There are 4 nested groupings, the coarsest first. Each group lies inside one group of the grouping before and may be the whole of it. The rows also spread widely along 14 directions, which tell nothing about the answers.
Some rows, each with its group in each grouping after it:
[  0.1 -14.8  18.2   7.2  20.3  -6.0  -1.8   8.3  31.4   3.6  28.4 -10.7
 -25.7 -17.8   2.1  18.7  -1.4   1.8 -13.3 -31.5 -20.6 -12.4 -16.6]
Q114 Bug selik tede
[-10.2   5.2  17.5 -15.9 -19.3  16.8 -13.1   8.3   3.9   0.6   0.5 -19.3
  -9.8  26.4  31.5   0.9 -57.7  -3.4 -12.3   5.0  54.3   7.1 -14.4]
Q279 mar bitiv Tez
[ 33.8   7.9 -18.1   3.8   2.3 -21.5  14.3 -21.0 -35.1 -16.5 -25.2  14.9
   4.0 -14.9 -11.2  -5.3   0.5 -37.2   9.3  25.1 -31.7 -30.3  19.9]
Q114 gepu Ked genor
[ 39.4  -1.3  -4.1 -13.5   8.0  58.5 -29.1   6.8   0.9  37.5  -2.6   3.9
 -23.0  -5.2 -20.5  17.1   5.9  18.3  38.0 -11.5  21.0  43.6  10.3]
Q114 zolas Mem Big
[-21.4  23.4   7.1 -30.7 -15.2  -7.2 -35.4  28.1 -22.2   4.7 -36.7  17.3
  21.7  13.1   6.1  16.5 -12.5 -30.2  13.9  11.5  26.5 -15.5   1.6]
Q279 boz ped lov
[-40.9  11.3  -1.3  31.7 -32.2  10.3  16.9 -26.1  14.6  -9.3  15.5   7.2
  -6.5  27.8  22.5 -36.3  -0.9   8.0  -6.5  26.9 -15.3 -18.2  18.4]
Q114 Bug putu Vire
[  9.8  -4.4   2.7 -11.1  15.8  16.6 -34.0   2.3  18.2  10.6  15.2   8.9
 -11.3 -23.6  12.6  30.6  -6.0  -5.7  10.9  12.1 -36.6  -2.9  -1.0]
Q114 Bug gege kozuk
[ -5.8 -19.8  21.8 -34.8   0.8  15.6   0.4  26.2  -4.0 -19.7  16.1  47.4
 -21.3  -1.1  42.3 -35.0   5.3  -0.1   8.7   0.6  26.2 -16.0  15.7]
Q279 mar bitiv Los
[  5.6  -4.4 -36.8  10.6 -13.3  -7.3 -42.7   7.7 -40.4 -47.1 -18.5 -30.1
  29.5  10.9  14.0  10.5  -9.5  13.1  -2.6   2.7   0.5 -32.5  -6.2]
Q114 Bug gege zuv
[ -6.8  17.9  18.1  -7.1  -5.7   9.1  40.1   2.8 -10.4 -18.2  19.8  31.2
  -3.9   8.9  24.7 -52.4  -1.2 -28.9  -5.3   2.2  31.9 -14.7  -8.6]
Q114 gepu kimul zagi
[-36.1  18.2   7.2  26.6 -24.5  14.8  -9.9  -7.6   0.7  -4.0  11.9  -1.4
  38.2   9.1  -0.5 -20.0  16.2  -8.6   3.4 -30.4 -26.6  -3.4 -37.7]
Q279 Kif manob pamuv
[ 27.5  -6.7  -2.6 -29.3 -14.7 -44.3   9.0  10.5  -9.9   6.0  19.5  14.3
 -31.7 -19.1  18.6 -35.7 -31.5   7.8   1.3  17.1 -29.1 -12.6   4.5]
Q114 Bug selik tede
[ 22.2  16.2 -13.4   2.0  -7.8  34.3   1.8 -23.7  -8.6  -7.2  38.9  20.2
 -12.7  -0.4   6.9 -28.2   4.4  22.4  17.0  48.6 -25.4   8.5  29.2]
Q114 zolas Mem Big
[ 11.6 -18.2 -17.5  20.6  -7.1  38.6 -25.2   7.5   2.5   2.5  39.5   7.2
 -38.0   0.9   6.0 -14.0  11.0  57.9  13.7 -34.6 -12.9 -24.2  19.7]
Q114 Bug gege zuv
[ 12.1  29.7  34.5 -17.4   1.6  48.7   4.6  10.6   7.5  13.4  14.4   0.9
 -29.4  -2.4 -41.2  31.3 -12.1 -32.9  33.3  12.8  32.5  29.9  -0.8]
Q114 Bug gege kozuk
[ 70.9 -10.5  -8.0 -33.4  41.6  -2.4   6.0   2.8 -38.9 -39.2   7.4  -0.9
  10.7 -18.1  -2.2   9.0   7.7  -7.6  -5.6  25.0  22.5  -1.8   5.2]
Q279 mar bitiv Tez
[-18.0 -13.3 -28.0 -22.1  10.3   5.3 -37.9  23.9 -10.1 -30.4  -5.3  -8.2
 -15.2  -3.6  13.1  18.8  30.5 -19.6   4.8  -8.3  27.4  25.3 -23.0]
Q114 gepu kimul zagi
[  3.5  19.7  18.5   8.0  14.8  -8.9 -22.4   6.3  34.8  42.4  23.1  -3.0
  15.6 -13.7 -18.0  38.6   3.8  20.8  -0.7 -11.8 -55.9 -14.1 -12.4]
Q114 Bug gege kozuk
[  7.7   8.2  -6.9  13.2   5.0   7.9  11.5  -2.8  -4.9  -8.3 -10.3 -35.2
  32.5  28.9 -21.5   2.2  26.1  22.9  -6.4   9.5  37.2  28.2  -7.5]
Q114 Bug gege zuv
[ 17.5 -18.2 -10.9 -12.4  33.9 -35.3   0.1  -3.2  10.5  28.4  -1.4  34.1
   6.4 -14.4  16.1  -8.3  41.0  21.8 -15.5   1.5 -39.8 -22.8  22.0]
Q279 boz ped lov
[-23.7  15.6  -5.2   2.3 -18.8  30.6  -7.4  -7.1  -4.7  -2.1   2.0   4.2
 -30.5  -2.9  -4.1   0.4  -0.4 -51.8  24.6  -8.0   9.3  17.6 -22.9]
Q114 Bug selik tede
[-12.4   4.1 -16.7 -27.2   5.1 -29.1 -20.9  29.1 -24.7   0.6 -53.6  14.6
  31.0  15.1  -4.5  14.2  42.1 -15.7   3.7   3.4  31.9  -4.4  11.3]
Q279 Kif manob pamuv
[-21.8  -0.7  39.4 -36.0  18.6  -6.4 -12.7  32.4   8.5  13.8 -34.7  48.1
  22.2  -0.1  38.2  11.2   0.4 -42.7  -0.9 -11.0  29.3 -34.5  -1.4]
Q279 mar bitiv Tez
[  7.9  -0.3   7.2  -8.9  -1.1 -25.3   8.9  10.8  -9.0  22.5 -40.4  -2.9
  26.2  20.0 -18.8  -6.7  14.6  11.5  -3.4  -7.8  24.8   3.3   7.5]
Q279 boz ped lov
[ -4.6   1.6   2.7   2.9  -5.4   3.0 -28.2  14.1  19.2   2.4  12.2 -26.5
 -13.2   5.9 -44.7  40.4  21.8  45.7  18.4  17.6 -22.9  20.7  20.6]
Q114 Bug gege kozuk
[ -3.7  -6.1  30.2   7.1   3.0  39.4 -25.2  27.8  13.4  11.1 -16.5   5.2
   9.2   7.0 -19.7  26.5  12.0  15.9  26.5 -34.0  14.7 -13.9  11.1]
Q114 Bug gege kozuk
[ 15.2  21.7  24.0 -17.2 -22.0  13.0   0.1   1.6 -15.8  10.8  -2.8  37.9
 -12.5 -15.6 -10.6 -14.1 -30.0 -37.0  38.2  19.6 -22.4 -13.4  12.8]
Q114 gepu kimul zagi
[-25.7  19.0  14.3  34.1  -8.8  -4.6  22.3 -18.3  24.3  17.2 -12.0 -23.0
  -4.4  21.4 -19.9  17.4  -5.9 -19.7 -13.7  -6.4   6.1  -8.5  -4.0]
Q114 Bug putu Vire
[-50.2 -13.5  29.8   6.8 -34.0  39.9 -13.0   7.1  24.2  13.2 -24.0   2.0
 -32.8  23.4 -25.3   6.2  13.2  -1.5  36.5 -20.5  22.6  30.6  11.3]
Q279 mar bitiv Los

New rows, each followed by its group in each grouping:
[-12.8   6.5   3.4   2.1  -1.5  22.5 -17.2  20.5  15.0  27.2  21.0  17.6
 -37.1  -5.8 -17.7   9.5  26.6   8.2  22.6 -42.4  -0.7  -4.1  -0.9]
Q114 Bug selik tede
[-22.1 -10.4 -26.9  19.5 -15.3 -13.6   2.2 -19.2  -5.3  -3.4 -10.3 -26.7
   6.1  17.0  17.2 -28.1   7.0  -4.3 -22.9 -26.9   8.8  13.0 -36.8]
Q279 boz ped lov
[-11.9 -12.1  28.7  34.9 -26.5  25.8  21.5 -16.2   5.8  -8.6 -37.5  -9.1
 -23.9  29.4  -8.2  -7.3 -38.8 -11.2   4.5  -6.5  30.8 -27.8  34.6]
Q114 gepu kimul zagi
[-14.1  -0.2 -26.9  17.8 -28.5 -33.1 -10.5 -18.2  -0.8  19.5 -27.4 -13.2
 -12.0   6.5 -18.8  -3.3   3.0   4.5   8.3   4.9 -38.6   3.8   5.0]
Q114 gepu kimul zagi
[  6.7  38.5  -8.3  14.9 -33.5 -14.1  19.7  -9.9 -28.6  31.0  -9.4   1.8
  26.4  19.1 -14.5 -37.8 -11.9  -9.2  -1.3 -27.2   7.5 -12.8 -23.9]
Q279 Kif manob pamuv
[ 24.9  -6.3   5.0 -31.8   0.8  -0.3  15.5  18.3 -27.3  -1.0  22.2  40.8
 -22.4 -19.3  13.6 -51.6   8.6 -16.7  11.7 -31.0   9.7  -8.6 -15.2]
Q279 boz ped lov
[ -4.2  -9.4  -5.4  13.3   8.3   5.9 -16.0  10.7 -12.0 -38.6   6.0 -25.2
  13.0  -3.9  23.0   4.6  -8.0 -21.7 -17.2 -44.3  17.0 -23.2 -44.5]
Q114 Bug selik tede
[-23.0  34.4   4.5 -12.6 -20.1 -20.1 -17.9  29.5 -14.6 -31.6  27.1 -23.5
  38.1  10.1   5.7  -6.5  -8.2  -1.7  -6.7   0.6   1.9   6.4 -49.3]
Q114 gepu Ked genor
[ -2.1  -8.6  16.3  13.6  14.8  20.3  13.4 -21.5  32.7  33.8 -26.7  14.5
 -12.6   6.4 -20.5  13.0  25.5  -3.1  12.6  12.7  -6.4  14.3  34.9]
Q114 gepu kimul zagi
[-23.4  -5.7  -3.9   9.9 -21.2  10.0   7.0 -16.5 -22.8 -29.4 -40.2   0.3
  21.2   2.5 -32.4 -15.6  48.7 -47.2  30.0   0.8  -9.6  31.9 -13.1]
Q279 Kif manob pamuv
[  0.5   5.9  -2.3  34.6   3.5  29.8  33.7 -20.6  -1.8 -13.4  -7.0 -25.9
  16.4  22.1 -38.0  -8.5  48.1  -5.2   3.2 -14.7  30.6  29.9 -12.5]
Q114 Bug putu Vire
[-21.8   6.5 -27.0  12.3 -33.8   6.8 -17.2   6.2  -6.7   3.5  11.7  -0.7
 -34.9  14.8 -13.3 -11.8  19.6  28.0  19.4  -8.4  -5.9  -1.6  12.8]
Q114 Bug gege kozuk
[ -0.5 -27.1  -9.6   5.1   0.2   8.0 -10.9 -19.6  -5.9   4.0 -58.9 -18.3
 -15.3   3.3  -5.6  19.2  -6.6 -42.8   4.6 -12.9  21.1  17.1  -3.1]
Q279 boz ped lov
[ 24.7 -20.7 -33.4  13.4  -7.9  13.5 -11.8  -3.7  -7.5  15.2  -3.9  -3.0
 -10.9  18.6  13.2 -23.2   8.9  57.9   0.7  -6.6  10.0  -5.6  29.9]
Q114 Bug putu Vire
[ 32.1  -9.5  31.8  16.4  20.2  26.9  14.7  -8.2  22.2   6.6  10.4 -22.7
   6.6   1.9   2.3  10.7 -30.1   7.3 -14.1 -14.6  12.3  -5.8  -6.4]
Q114 Bug putu Vire
[ -6.2  -1.4  36.2 -28.3   2.4   2.1   1.2  21.3   4.0   5.6 -57.9  12.9
  41.0   9.6 -26.0  10.6  32.7 -17.6  33.2  33.3  22.3  33.9  18.1]
Q114 Bug selik tede
[  5.7 -24.7   4.4   7.3  -6.3 -23.8  18.2  -1.9 -10.9 -46.5  -0.7 -24.0
  -8.6 -15.4  -5.5 -15.5  -0.4 -25.4  -3.4 -13.0 -17.1  -2.5 -25.5]
Q114 Bug putu Vire
[ 28.6 -16.6  11.6   4.5   0.5 -23.0  38.9  -5.1   1.2   6.4 -12.5  -7.1
 -19.3  -8.8 -43.3 -20.1  25.1   9.3  13.3 -10.6 -15.1  22.3   8.5]
Q114 zolas Mem Big
[ 24.5 -13.9 -24.6  -9.5  11.5  14.7  -0.7 -26.4   2.1  41.7 -22.6  28.1
  -6.1 -11.9  32.7 -27.7   4.4 -21.4   8.2   2.5  -6.6  26.4  -6.5]
Q114 gepu kimul zagi
[  8.1 -22.4 -12.5   4.5  23.6 -11.1 -19.6  16.2  -8.5  -4.1 -23.3  30.5
   1.9 -14.2  11.5  10.7  34.9   0.5   5.8 -27.1 -20.2 -55.1  22.2]
Q114 Bug gege zuv
[  6.6  -8.1  22.5  12.8  23.1 -15.7  23.5  -8.3  49.0   6.6  38.3 -44.3
   0.0  11.5  18.9   8.4 -24.4  37.3 -49.8   7.2   1.7   9.3 -18.6]
Q114 Bug gege kozuk
[ 19.4 -24.9  13.1 -22.3  22.2  -6.2   8.7  -0.7   5.6 -15.0   7.3  15.5
 -13.6 -20.5  64.8 -21.0 -43.0 -37.9 -24.4  -1.4   6.5 -18.5 -19.1]
Q114 gepu kimul zagi
[ -3.9   8.2 -31.7  -6.9 -33.8  21.1 -32.9   5.9 -18.3  20.2  14.2  31.4
 -37.2 -11.6  -6.7 -22.5  20.2   2.8  46.6 -11.7 -33.0   6.5   3.7]
Q114 Bug putu Vire
[  7.0 -26.7 -41.8   5.5  26.3   3.1 -13.1 -24.9   5.4   7.2 -15.3 -15.5
 -30.9   2.1  10.9  19.9  23.5  -3.4 -20.0  -1.3  10.9  14.8   7.7]
Q279 boz ped lov
[-25.5  17.2 -25.2   6.5   6.2  32.1 -35.7   7.6 -14.4 -30.4  15.0  16.2
   8.2   8.6  22.8   8.0  30.0 -10.2   2.5  -2.7  13.4 -24.0  -1.9]
Q114 gepu kimul zagi
[ -3.9 -57.7   8.5  20.2   5.6   3.6  -3.5 -13.3  18.1 -28.1 -19.7 -35.7
 -41.9   0.1   3.3  21.1 -14.0  -3.6 -14.2 -29.3   6.4  -5.4   2.1]
Q279 mar bitiv Tez
[ -7.1   4.4  32.6   5.6  -2.3  27.4   0.1   8.0   8.0  -2.9 -21.1 -12.9
  18.2  16.8   8.2  11.6 -27.8 -24.9  -1.1 -11.2  40.4  -6.3 -12.5]
Q114 Bug putu Vire
[ -7.0 -25.1 -27.7  10.8 -12.1  -4.6 -31.3  -9.4  27.8  46.5 -19.0 -15.7
 -32.9   7.2  -1.2  14.4   4.4  41.2   8.3  -2.9 -26.0  22.1  17.8]
Q114 Bug gege zuv
[ -5.5  17.7  -0.1   2.2  30.0  27.1 -31.9 -11.4  11.5 -17.4  36.8 -12.7
  52.7  -1.1  24.1  27.2  17.0  -1.8 -19.9  11.4 -13.7   9.0 -41.5]
Q279 mar bitiv Tez
[  7.9   6.1  25.6 -27.4   9.5 -17.4  39.9  25.9  -5.7 -25.1  31.7  -8.8
 -12.8  17.0  -0.8 -26.6   1.0   5.8 -26.1   2.0  61.6   8.8  -9.1]
Q279 boz ped lov
[-22.1  11.3  -3.3   7.8  -8.4 -56.3  30.4  16.0  -3.2  -3.9  -7.5 -16.6
 -17.8   7.6 -24.6  -2.9  20.2 -18.7 -16.6 -31.7  10.1 -18.8 -22.1]
Q114 Bug gege kozuk
[ 19.1 -22.2 -32.3  25.5 -22.2 -24.2  12.7 -37.4 -27.5 -35.2 -16.7 -20.5
  -5.5  -8.8  -5.9 -27.3  -3.7  -5.2   2.9  21.3 -49.2  -9.6   5.3]
Q114 Bug gege kozuk
[-12.8 -12.1   2.1  16.2   1.7 -22.2 -17.6   4.2  21.3  20.5   2.2  -8.8
 -27.3 -18.0   9.5  15.5 -21.7 -19.2 -13.1 -60.4 -31.0 -28.3 -34.7]
Q114 gepu kimul zagi
[-16.3   2.1   4.3  17.8  -7.1 -34.1  11.1  -6.6  22.0  14.8  -6.2  -3.4
  -0.4  10.3 -13.4  -1.4  15.1  22.0  -8.9   8.4 -36.9 -10.9  18.9]
Q114 gepu Ked genor
[  9.7  -3.8 -15.9 -46.2  -1.7 -16.8  -8.9  32.3 -25.3  -5.3  -5.8  10.2
   8.9   2.7  -2.2 -22.8  38.6   8.6  12.2   7.0  27.9  39.8  -7.7]
Q279 Kif manob pamuv
[-22.9  30.8  -1.4  19.9   9.9  24.4  -3.5 -27.5  26.0  43.7   9.5  12.8
  24.3  18.4  -7.5   8.6  36.2   6.9  -5.3  10.4 -14.4  11.1   2.7]
Q279 boz ped lov
[ -2.1 -30.6  20.7  31.5 -16.3   8.0  15.0  -3.3  10.5  -3.0 -19.5 -25.2
 -29.8   3.3  -5.0 -10.7 -31.7 -13.7  -2.1 -63.7   8.1 -10.7 -18.5]
Q114 gepu Ked genor
[ 32.0   2.1 -17.4  16.3  33.3  -1.4  22.1 -26.6  23.3  43.5  32.9 -15.4
  -7.0  12.0  -3.4  -4.1  20.7  47.7 -37.5 -10.5   4.2  12.3   1.1]
Q279 boz ped lov
[-16.1  -1.5  15.7   3.4  -6.6  17.8  11.0  -3.4  18.9  21.3 -28.7   9.4
 -39.7  25.1   6.1   7.2 -23.1 -15.5  -0.2  10.1  45.1  -8.5  36.0]
Q114 gepu kimul zagi
[-28.8  19.5  31.2  -0.1  -8.5 -12.5   9.8  21.8  -8.3  -8.8 -19.3   7.9
  65.6  22.9 -26.8 -16.5  47.0   3.7   6.9 -11.5  11.6  -1.7 -11.5]
Q279 boz ped lov
[ -4.7  29.0   2.4  19.8  -6.3  -6.8  33.9  -5.5  -1.0  -2.5  37.9  16.3
 -17.0   5.8 -20.7 -22.2  25.2   8.7  -2.3   0.8 -16.3 -31.2  12.3]
Q114 Bug gege kozuk
[-15.6 -13.8  32.1   1.7  -8.9  28.6  -0.6 -15.6   2.4 -29.0 -21.0   2.0
  13.7   4.7   5.9  -0.2  -8.4 -34.6  14.6  16.4   2.9   5.4  -1.4]
Q279 mar bitiv Tez
[-31.9  26.1 -22.6 -25.4   1.5 -14.8 -35.6  27.5   2.3  25.1 -13.7  25.6
  14.7  16.5  13.9  17.4  41.9   9.4   8.5  28.2   8.2  -1.6  15.4]
Q114 Bug gege zuv
[ 17.2 -11.4   7.4  11.7   6.6  -0.3  33.1 -33.1  26.0  18.7   1.7 -19.8
 -23.6   3.7  -4.5  -9.9 -14.4   0.2 -13.6  16.5  -2.5  33.0  -0.5]
Q114 gepu kimul zagi
[-16.8   5.9 -18.6  12.7 -16.8  -6.8 -21.5  -2.2 -18.6  -1.7 -34.6 -29.7
  41.9  30.7   8.8  -2.5  -3.9   4.5 -15.7 -16.3  29.6   0.3 -24.4]
Q279 boz ped lov
[-26.3 -20.8  10.4  11.7   2.2  -4.0   3.6 -16.8  36.7   2.5  -4.4  18.2
 -21.1   3.0  15.6   0.5  15.2  10.4  -0.4  34.3 -36.9 -15.3  44.2]
Q114 Bug selik tede
[-22.2  28.5  -2.4   2.8 -12.7 -31.7  -5.8 -10.3   5.7   9.7  11.5 -12.1
  28.2  14.0  -1.7  -1.4   0.2   6.9 -17.8  23.8 -27.8   1.6 -14.9]
Q279 boz ped lov
[  6.2  39.5 -16.4   1.5   5.0 -25.5 -12.7   0.9 -14.7   4.8   9.6 -29.4
  54.4  -3.2  -5.9  12.8   3.5 -17.9 -12.8  -7.3 -15.9   8.2 -65.5]
Q114 Bug gege zuv
[ -4.3   1.0 -13.9  24.0 -17.4   4.1   4.6 -15.0  -5.4  -9.2  -9.8 -25.8
 -12.8  11.5 -20.5   1.5   4.6  -1.5   5.4  -3.0  -0.4   5.5  -2.7]
Q114 Bug gege kozuk
[ -5.5 -34.6  37.3  36.8  -7.7  44.7  20.1 -10.0  24.8   9.3 -41.9  -6.1
   7.7  26.4   3.8 -20.6  -7.9  11.9   5.1 -38.2  32.2   0.0  15.5]
Q114 gepu Ked genor
[ -3.8  -3.3 -37.8  10.2 -29.8 -33.0  -2.2 -15.8 -32.8 -13.9 -14.7 -31.3
 -34.7  -1.3 -13.0  -9.5 -16.8 -32.6  -5.0 -25.6  -4.9  -0.9 -29.5]
Q279 boz ped lov
[ 16.4 -39.4  28.2   0.6  17.4   1.5  21.2   9.2  15.9   6.9 -29.2  24.0
   5.4  10.4  32.6 -25.9  -2.5  23.9 -10.0  -8.8  23.5 -33.7  39.6]
Q114 Bug selik tede
[-17.9 -11.4   1.7  29.8   7.6  23.2 -14.2  -0.6  11.9 -29.8  12.9 -14.9
  41.2  18.5   8.4  -9.2  36.3  41.2 -10.2 -13.0  -5.2  -3.8  -6.9]
Q114 gepu kimul zagi
[ 25.1   2.5 -45.6 -20.2 -11.1  -9.4 -16.0  -9.8 -24.5  11.9  17.1   8.5
 -24.5 -23.5  28.9 -26.9 -13.1 -22.4   7.8   2.6 -23.6  14.6 -31.2]
Q114 Bug putu Vire
[-16.0  -4.4  28.6  -8.7   4.8  24.6  -6.5  19.2  -5.5 -24.8 -25.1  15.8
  12.1  -8.0 -13.9  13.3  27.4 -45.7  32.8  -9.4  11.3   1.5  -8.0]
Q114 Bug gege zuv
[-10.1  25.4  -2.6  37.5 -13.1 -11.5  48.6 -36.4 -19.2 -19.3   3.4  -0.3
  -1.8  13.3 -19.5 -23.4  13.0 -36.8 -12.6  -8.0  -3.6 -31.8  -8.2]
Q279 mar bitiv Los
[-25.6  17.2 -42.6  -2.4 -40.1 -41.6 -23.8 -13.4   2.4  47.2 -17.1 -10.7
 -16.1   1.1   0.4  -6.4  -4.3 -12.5  10.1   9.4 -44.1  28.2 -25.4]
Q114 Bug putu Vire
[ 46.6 -29.4   9.2  -9.2  21.3  19.8 -16.8   1.3  22.7  30.0   1.8  -1.9
 -16.6 -12.6  -9.8  20.3  -2.3  40.7  14.9   9.4 -19.0  16.1  30.9]
Q114 Bug putu Vire
[  1.2   5.0   1.9  34.4   3.9 -30.2  14.4 -28.7  -1.0  -4.1  -5.9  -6.8
  40.8   1.6 -27.6  -2.9  29.1  11.1 -13.0   2.2 -58.4 -29.5   6.4]
Q279 boz ped lov
